All groups share one centre, and each spreads out both ways along 6 directions, with some noise.
In the rows, zero is written as 128.
Known rows, each followed by its group:
[112 108 127 119 129 156  93 151 114 154] : J_779
[118 203  67  78 106 101 163 136 121 122] : J_252
[109 108 134 125 150 112 134 125 104 130] : J_460
[133 113 153 141 119 108 124 122 131 127] : J_779
[147  87 154 146 159 143  97 118 156 117] : J_252
[114 118 132 127 152  98 146 119 118 120] : J_460
[170 131  82 118  91 161  89  56  69 141] : J_252
[146 119 148 134 118 135 127 106 110 129] : J_779
[ 92 106 111 130 149 142 100 176 141 152] : J_779
[132 124 126 135 114 166 114 139 138 137] : J_252
[134 130 135 160 148  99 182  93 125 107] : J_460
[108 130 140 132 136  94 152 152 133 130] : J_460
[104  85  86 163 169 140 148  99 134 122] : J_460
[127  63 142 139 170 145  79  95  65 148] : J_779
[136 138 154 130 122 140 137 149 149 115] : J_86
[147 136 100 172 130 135 173  91 174 104] : J_460
[128 132 143 111 106  79 108 156 156 121] : J_779
[ 96 104 126 112 135 106 114 145 102 154] : J_86
[124 125 124 116 138 101 110 141 140 124] : J_86
[101 120 174 116 140  96 130 173 123 132] : J_86
[122  93 141 124 152  93  92 126 110 131] : J_86
[ 92 122  97 111 169  81 105 186 166 127] : J_779
[ 94 149 183 135 151 195 203 210 195 126] : J_252
[123 133 131  94 161 104 109 143 119 121] : J_252
[114 109 116 130 141 118 109 142 137 133] : J_460
[124 116 135 160 131 130 167 114 130 130] : J_86
[142 141 104 153 130 133 158 101 153 115] : J_86
[107 143  97 129 137  27 158 136 147 110] : J_252
[118 115 140 131 147  98 133 127 120 127] : J_779
[152 100 105 133 138 109  57 127 166 118] : J_252
[129  94 167 141 120 132  91 148 124 153] : J_460
[111 121 147  90 154  59  61 195 163 113] : J_86

New rows. What belongs after each?
[115  94 101 117 150  93  87 109  97 151] : J_86
[154 112 144 152 108 135 121  96 135 121] : J_779
[101 144  77 115  96  28 125 118  83 146] : J_252
[ 84 160 103 121 151  82 181 189 178 120] : J_779
[112  81 110 161 127 140 127  97  95 161] : J_86
[138 143 119 134 103 223 121 152 168 138] : J_252
[144  95 181 153 145 117 122 122 130 113] : J_86
[123 118 169 109 138 119  89 160 121 126] : J_86
[138 109 180 140 140 126 122 124 111 117] : J_86
[147 105 172 159 129 153 128 105 114 126] : J_86
[132  66 116 207 126 166 125  82 125 159] : J_86
[153 132  83 131 121 167 148  47  71 137] : J_86
[162 139 148 149 128 237 154 115 163 119] : J_252
[124 127  99 161 128 134 164  99 133 135] : J_86
[119 120 127 123 151  84 141 109 103 127] : J_86
[180  77 148 141 145 189  65  68 100 124] : J_252
[123 106 129 170 119 100 148 108 120 133] : J_252
[126 130 167 113 137 112 124 151 125 118] : J_86
[130  92 182 109 162  74  52 176 152 111] : J_86
[110 142 126 116 112 109 103 184 172 141] : J_460
[130 106 113 160 108 141 107 110 137 144] : J_252
[128 164  64  93 138 101 140 102 118 117] : J_86
[171  90 170 177 118 184  92 112 152 121] : J_86
[168 147 151 108 122  80  87 124 136 115] : J_460
[ 90 125  81 102 136  91 132 135  94 155] : J_86
[138 137 166 140 100 128 115 155 151 141] : J_460
[ 92  82 118 144 153 139 125 135 118 139] : J_460
[181  95 160 158 115 185  55 123 167 115] : J_86
[ 83  96 128 137 142  87 139 140 115 153] : J_86
[136  84 161 132 179 114  87 143 162 114] : J_252
[129  85 174 144 166 136 119 136 137 127] : J_252
[129 135 141 122 172 101 155 135 157  98] : J_252
[131 149 164 117 135 111 134 160 150 102] : J_86
[116 119 147 129 130  94 126 146 141 130] : J_779
[148  83 172 164 136 131  96 115 139 120] : J_86
[ 82 141  55  80 132  97 139 126  78 163] : J_86
[120 100 129 136 166  92 114 121 125 119] : J_779
[138  88 149 153 162 126 108 130 161 114] : J_252
[126 128  95 141 118 157 144 103 118 141] : J_86
[145 148 131 122 126 140 136 122 130 115] : J_86
[117 113 125 143 156 115 135 128 132 126] : J_779
[116 152 147 139 116 138 170 165 161 127] : J_86
[159 133 136 127 107 118 120  95 139 114] : J_779
[144 125 142 129 117  91 111 116 139 113] : J_779
[145 109 160 174 113 138 120 133 163 134] : J_460
[147  88  54 117 138 134  52  62  84 154] : J_86
[129 135  81 127 135 115 141 102 127 128] : J_86
[130 141 100 115 129 129 138 107 109 124] : J_86
[150 138 135 156 129 130 148 123 170  99] : J_86
[106 109 125 128 141 103 134 122  92 141] : J_86
[124 128 106 139 107 113 130 114 117 137] : J_252
[150 126  68 163 180  95 188  47 146  74] : J_460
[101 156  89 129 107  55 170 121 114 135] : J_252
[122 102 148 139 165  28 131 115 141 105] : J_779
[174 142 146 151 133 144 142 102 150  94] : J_86
[121 137  91 173 138 136 195 112 171 109] : J_460
[114 139  63 109 118 128 125 116 113 148] : J_86
[126 118 142 141 138 134 131 133 142 123] : J_252
[ 94 153 152 143 135 137 192 199 203 122] : J_252
[125  91 127 174 129 135 129 115 144 140] : J_86
[110 149  84 113 134  93 133 140 154 122] : J_86
[122 140  85 153 112 149 181 100 130 138] : J_86
[126 110 119 147 134  86 117 126 155 122] : J_252
[156 118 193  91 153  92  50 169 146  93] : J_86
[114 127 147 137 117 131 125 155 140 144] : J_460
[125 139 103 129 111 108 130 118 119 141] : J_252
[136 132 102 128 123 118 119 119 133 129] : J_252
[ 96 179 113 114  87 141 190 156 106 154] : J_252
[156 137 145 124  91 141  71 151 154 140] : J_460
[104 130 110 135 133 174 146 149 124 150] : J_779
[133 127 139 115 118  94 110 137 137 125] : J_779
[124 120  98 117 125 132 106 119 116 145] : J_86
[129 126 147 139 105 137 104 161 145 145] : J_460
[129  86 114 125 151  97  80 104 108 137] : J_86
[138 156 137 132 179  98 199 117 166  85] : J_252
[119  76 120 144 146 107  93 116 120 141] : J_86
[139  84 113 154 157  40  89 102 147 112] : J_252
[112  72 134 124 154  83  64 129 108 143] : J_86
[147 171 139  98 140 110 155 119 120  98] : J_86
[109  97 120 173 142 181 138 140 139 150] : J_779
[125 139 107 125 135 122 153 120 128 119] : J_460
[114 131 175 154 101 123 182 138 127 140] : J_779
[105  81 150 162 155  77 140 127 131 134] : J_86
[139 117 102 145 148 127 137  90 129 113] : J_460
[ 81 150  96  87 126 112 152 151  84 157] : J_86
